The rows come from 4 hidden closed curves, with some noise, and rows from the same curve form a group. Each curve winds through 8 dimensions. The rows are also pushed far along 6 directions, which tell nothing about the answers.
(in the rows, 128 means zero)
Some rows, each with its group after it:
[ 98 165 144 114 122 161 127 163 123  83 136 114 113 110 112 136 136 171
  94 129  96 163] -> Y
[ 88 102 136  74 166  95 126  83 133 138 142 153 117  80  98 167 164  96
 110 121 115 104] -> B
[172 133  89 163 131 137 120 104 104 185 104 138 103 157 148 134 131 100
 115 142 145 103] -> B
[ 64 138 142 116 118 139 153 196 148 136 137 117 145 120 130 152  93 121
  74 154  65 144] -> L
[148 149 205 135 124 118 123 171 140 110  98  92 166 104 133  82 105 192
 185 147 126 174] -> L
[161 105 154 132  90 104 144 165 142 151 116 114 149 155 151  79  91 102
 180 106 150 110] -> L
[125 141  84 156 134 143 128 105 119 177 141 150 154 164 150 162 134 110
 104 132 116  96] -> Y
[104 143 113 138 111 164 135 178 118 152 120 144 122 157 128 150 108 117
  79 164 101 142] -> L
[ 45 162 132 145 161 121 125 135 199 127 153  82 136  90 136 146 121 192
  91 123 103 139] -> Y
[ 99 114 155  41 127 134 129 128  92  49 147 154  95  84  63 154 166 107
 106 111 111 158] -> Y
[124 146 144 142 149 157 114 122 146  71 142 117 108 114 125  80 168 233
 151 101 150 141] -> B
[111 145 150 152 124 153 111 138 133 154 102 119 116 136 136 119 110 153
 108 137 145 138] -> L
[ 54 143 139 147 166  83 123 124 180 145 126 125 171  83 151 162  98 164
 110 159  93 134] -> W
[116 118 125 151 126 121 165 151 125 148 132 113 154 144 140 146  94  53
  85 147 114 130] -> B
[ 60 130 132 155 164 101 115  80 161 133 128 144 143  89 139 163 131 136
 101 152 124 135] -> W
[173 116 117 107 143 133 131  92  70 119 116 143 144 122 111 149 144  90
 130 141 118 125] -> L
[114 132  82 131 135 198  91 115 105 171 107 130 125 167 105 189 103 139
  61 187 130 134] -> L
[198 115 125 124  94 133 133 176 100 128 106 116 129 165 126  98 102 134
 165 122 150 137] -> Y
[138 129 115 133 127 132 137 159 141 130 149 114 132 148 133 126 134 160
 120 104 135 117] -> Y
[130 121 129 137 144 122 142 111  95 120 138 150 156 125 142 151 132  96
 108 145 101 114] -> W
[ 81 140 119 146 145  53 132 114 197 178 155 119 149 109 172 128 103 105
 152 122 109  97] -> Y
[121 120 156 112 132 111  96 121 163 121 124 133 129 118 120  96 124 177
 191 138 153 137] -> L
[ 77 116 100 109 146 125 149 106 157 118 178 137 107 104 126 147 181 128
  92  81 101  83] -> B
[152 108 134 143 112 148 152 156 112  87 125 110 123 146 123 109 108 110
 109 131 148 142] -> W
[212 124 107 112 140  91 117  80  76 149 117 163 135 140 127 128 149  80
 185 134 147 101] -> L
[145 120 116 118 136 134 154 129 110 127 133 108 133 120 121 147 139 102
  96 115 114 114] -> B
[132 147 120 153 114 188 133 168  80 174  74 103 122 156 111 184  76  79
  24 191 122 166] -> L
[100 100 131  64 143 113 159  90 107  75 173 138 112  81  97 144 181  68
 115  74  90 116] -> W
[ 97 113 105 135 124 149 120 120 135 155 132 129 116 143 142 139 102 110
  96 141 110 109] -> L
[146 152 174 115 155 112 125 123 104  91 121 117 130  89 114 118 146 154
 140 131 127 152] -> W
[ 93 141  84 126 118  87 117 100 160 193 176 195 129 158 161 153 162  90
 150 101 117  67] -> B
[108 151 136 154 166 107 125 110 135 157 137 138 131 120 142 148 144 128
 103 142 128 120] -> Y
[152 135  81 162  94 182 109 162 129 170 146 147 110 230 146 124 114 141
 110 137 168  94] -> Y
[153 102 123 124 114 144 149 125  99 114 123 129 155 140 114 140 128  76
 130 153 112 145] -> L
[140 150 193 132 104 104 157 196 156  82 127  71 156 104 139  76 102 150
 169 114 117 167] -> Y
[118 128 145 104  95 174 142 199 119 132 158 120 132 175 124 123 118 123
 103 123 101 122] -> W
[107  96 113 128 134 123 136 111 140 110 146 122 127 125 132 136 113 103
 110 127 127 115] -> W
[160  98 105 134 121 106 141 125 103 170 139 155 144 169 151 139 115  59
 135 131 124  90] -> Y
[128 122 141 106 123 140 116 113  95 123 144 182 117 146 116 138 165 107
 130 131 130 119] -> B
[144 130 173 162 163 107 135 121 122 112  93  89 185  92 140 123  92 156
 139 166 125 163] -> W
[149 130 131 101 156 115 114  88 104  91 136 128 134 103 113 127 143 147
 157 117 127 133] -> B
[140 146 132 125 139 103  99 106 124 172 137 140 144 145 134 154 124 110
 141 149 140 112] -> B
[155 125 106 159 127 120 139 128 115 149 130 123 167 149 165 137 100 115
 129 140 110 104] -> W
[125 141 143 121 137 148 121 129 119 113 107  95 156 114 107 141  97 139
 116 153 125 162] -> Y
[184 102 149 101  93 156 140 132  85  70 119 135  99 135  89  95 171 114
 157  93 168 150] -> B
[175 158 128 167 148 133  87 113 105 185  95 123 135 166 144 134  96 140
 133 184 163 132] -> B
[ 44 109 126 111 135 166 142 142 168  70 178 120 107 111 125 115 141 171
  89 103  90 118] -> L
[ 68 130 115  74 149 119 113  88 131 118 190 170 116 113 110 182 172 110
  99 113  95  94] -> B
[ 72 120 177 145 171  82 116  64 185 130 143 108 151  70 150 115 137 138
 158 134 120 128] -> L
[ 40 146  95 127 161 146 113  90 161 119 158 157  88 104 113 162 176 170
  74 112 124 127] -> Y
[  6 153 117 128 135 137 122 155 211 128 182 138 103 116 142 141 140 191
  82 111  95 115] -> W
[180 134 112 137 116 136 132 135  86 141 114 161 110 162 119 130 153 102
 126 119 163 130] -> Y
[119 156 116 134 103 139 120 156 134 126 139 160  87 152 133 113 144 142
 130 118 137 131] -> Y
[171 125 107 136 118 152 136 121  98 117 123 111 135 144 122 132 132 120
 124 113 137 128] -> W
[158 119 129 152 116 144 146 163 126 115 135 106 139 168 141  96 106 128
 135 129 147 126] -> B
[131 125 109 124 129 185  97 113 114 106 136 117 116 148 113 136 131 183
 111 131 134 128] -> W
[113  85 181  92 137 130 142 108 113  83 141 103 164  94 104 134 132 100
 130 124 105 148] -> W
[157  90 149 130 138  92 129  79 126  84 122 132 118 105 127  75 142 110
 192 106 171 132] -> W
[120 106 144 108 104 167 166 197 115 111 137 105 120 149  99 149 115  83
  55 136 123 138] -> B
[ 89 131  90 118 138 156  95  71 123 141 166 181 105 142 125 170 178 127
 104 139 106  96] -> L
[127 128 179 118 113 127 161 187 142  69 127  87 172 109 124  85 102 158
 160 116 110 165] -> Y
[ 88 115 158 133 142 158 121 127 149 102 123  72 173 102 118 149  96 175
 100 153 106 161] -> W
[139 140  96  97  89 211  93 155 101  87 127 148  65 162  85 129 150 188
 109 130 142 150] -> L
[119 149 127 115 189 144  88  78 118 123 121 114 108 101  90 166 147 172
  89 153 161 137] -> B

New rows. What belongs after each?
[164 128 152 150 135 103 134 126 136 108 107  97 135 106 134  88 131 163
 177 108 152 157] -> Y
[147 121 126 132 128  95 139 130  89 142 107 152 152 125 135 169 100  61
 106 166 110 128] -> W
[ 88 111 144 143 134 142 127 122 152 132 138  95 182 123 139 159  96 140
 105 151  97 130] -> W
[ 68 116 110 117  98 169 146 182 187  94 167  96 121 138 122 120 120 168
  99 101 106 128] -> L
[ 83 129 133 126 124 115 138 106 137 160 137 146 138 115 125 174 146  61
  94 139 105 128] -> L
[142 126 152 118 147 137 131 114 100  97 142 134  97 127 112 109 158 108
 119 120 153 127] -> W
[144 128  97 126 101 124 130 140 127 113 129 128 126 134 129 138 121 137
 132 110 127 126] -> W
[125 133 130 147 123 150 111 118 138 125 130 119 108 138 138 111 132 150
 130 132 139 125] -> L
[159 151 146 106  99 155 128 202 105  91 108 127 109 135 110  97 118 177
 143 135 120 161] -> L
[ 88 123 136 100 171 160  88  91 141  32 147 125 107  87  89 133 158 244
 111 123 149 142] -> W
[120 116 149 114 108 136 128 114  97 148  96 112 132 106 109 170 105  56
  92 157 102 160] -> L
[102 135  77 103 133 178  88  96 102 137 135 171  71 152  86 185 157 129
  67 138 151 126] -> Y
[126 134 103 136 106 112 125 148 165 114 140 123 129 132 145 114 121 177
 156 101 131 118] -> W
[149 128 133 171 138 105 131 101 128 184 125 117 157 143 177 118 106  91
 142 138 123  92] -> L
[ 62 130 121 131 148 156 117 132 166 121 153 109 134 130 124 147 111 160
  84 144 119 128] -> Y
[ 76 145 111 119 118 219 120 161 105 109 119 130  84 137  97 161 128 165
  27 138 112 154] -> L
[152 107 149 152 123 124 153 141 106 108 115 124 165 132 144 116 106 101
 132 146 120 141] -> W
[136 146 117 138 149 106 101 106 111 158 109 166 122 129 136 146 122 129
 131 158 140 123] -> W
[114 151 115 143 143 147 132 136 124 128 129 122 123 135 122 147 128 133
  86 138 133 142] -> B
[ 91 162  86 151 155 102 123 128 167 199 155 156 129 141 169 146 137 152
 112 124 105  73] -> B
[157 119 124 120  76 136 155 171  80 152 121 162 111 172 131 127 121  33
 117 130 116 130] -> W
[161 119 134 130  78 140 137 143 117 110 153 162 112 170 139  90 170 112
 171  90 145 115] -> B
[111 109 137 112 125 106 113  87 119 147 167 187 129 151 137 143 154  64
 146 132 127  94] -> B
[133  99 147 110 102 126 141 161 136 131 119 106 141 139 124 111  89 105
 138 124 133 126] -> L
[ 84 133 108 115  98 187 131 150 131  96 175 147  96 149 127 138 163 150
  86 108  88 114] -> L
[179 137  86 160 133 133 100  83 108 170 142 161 103 179 169 103 144 131
 155 116 156  60] -> L
[ 76 168 103 155 110 156 130 171 156 168 138 122 155 158 141 168 105 146
  79 143  98 143] -> B
[ 98 126 137 126 118 116 173 177 152 105 172 138 127 137 138 109 144 104
 110  99 114 113] -> B
[101 145 141 106 158 105 112  84 141 114 128 116 124  70 109 146 155 155
 135 112 118 144] -> W
[ 70 134 167 155 141 121 111 120 186 152 104  84 152 100 125 135  97 154
 124 158 140 176] -> B
[146 135 170 126 173 115 102  89 112 162  96 109 152 113 109 137 117 123
 140 164 162 147] -> W
[110 142  83 115 108 210  94 125 111 105 134 142  65 151  98 151 152 177
  78 132 130 138] -> L
[112 165 102 124  94 208 123 198  95 164 117 104 142 175 104 209  87 127
  25 175  89 161] -> B
[149 130 124 132 131 130 114 105 112 155 105 155 137 143 116 140 139 109
 144 149 155 135] -> L
[ 99  94 197  90 142  79 147  94 117 105 155 165 157  89 119 134 163  51
 152 128 105 128] -> B
[122 131 109 127  95 158 107 142 142 124 144 150  84 169 121 113 145 145
 134 113 161 124] -> B
[ 67 124 183  74 136 137 155 149 130  39 161 124 131  70  79 148 172 137
  87 101 101 167] -> W
[ 92 118 126  81 146 117 143  99 117 122 172 159 114 113 107 155 177  73
 104  95 111 103] -> W
[141 122 134 141 130 138 148 129 116  96 129 108 157 120 123 143 130 128
 106 123 129 139] -> W
[121 142 118 174 120 118 142 159 158 173 138 116 131 152 174 112 109 123
 120 132 115 106] -> B
[117  95 103 105 177  85 136  28 106 132 148 178 113 101 116 157 172  33
 119 121 140  87] -> L
[123  85 137  90 128 108 150  87 121  75 143 129 132  87  96 134 155  65
 146 118 115 143] -> L
[144 105 122 131 133 115 129 124 128 115 142 130 131 146 138 123 107 108
 129 137 148 105] -> W
[107 114 134 103  99 126 174 201 149  94 174 127 154 137 147  98 124 136
 140  94  73 105] -> L
[147 148  93 145 116 118 113 138 124 175 136 184 108 177 155 118 134 118
 152 146 132  95] -> L
[124 134  88  93  86 208 120 188  90  65 169 168  71 184  98 154 151 160
  56 119 124 115] -> W
[132 100 123 102  82 131 155 182 147 105 155 123 128 158 122 100 119 112
 149  91 134 118] -> B
[116 145 113 121 140 143 109 105 142 127 150 123 117 126 127 136 155 174
 122 104 131 102] -> L
[101 123 126 157 112 126 128 109 152 150 150 140 138 142 162 118 139 120
 146 113 110 110] -> W
[186 103 112 122  89 163 138 154  89  55 135 155  92 168 121  69 147 148
 163  94 161 125] -> W
[132 130 102 113 134 135 132 108  81 144 113 126 135 123 115 181  96  52
  79 164  96 136] -> Y
[149 106 170 142 131 108 147 106 122 149  88  93 158  99 119 135 122  72
 136 139 144 161] -> B
[109 157 150 120 154 133 101 144 142 131 112 112 131 107 124 120 109 207
 129 148 122 142] -> L
[111  92 133 113 120 115 143 126 136 149 126 108 148 126 127 144  92  65
 114 133 119 116] -> L
[123 128 175 156 124 101 141 117 145 164 138 123 152 132 163  97 134  82
 165 123 120 124] -> W
[ 75 121 135 123 111 150 142 124 135 103 145 125 134 119 120 144 127  91
  96 130 100 147] -> Y
[140 113 139 130 169 137  89  63 125 110 116 134 110 121  98 119 159 171
 147 131 198 141] -> Y
[113 124 124 110 116 128 125 131 123 115 146 132 149 130 126 138 115 125
 141 125  97 137] -> B
[100 111  85 144 119 158 131 123 133 152 166 150 114 171 157 137 125 102
  92 130 104  77] -> L
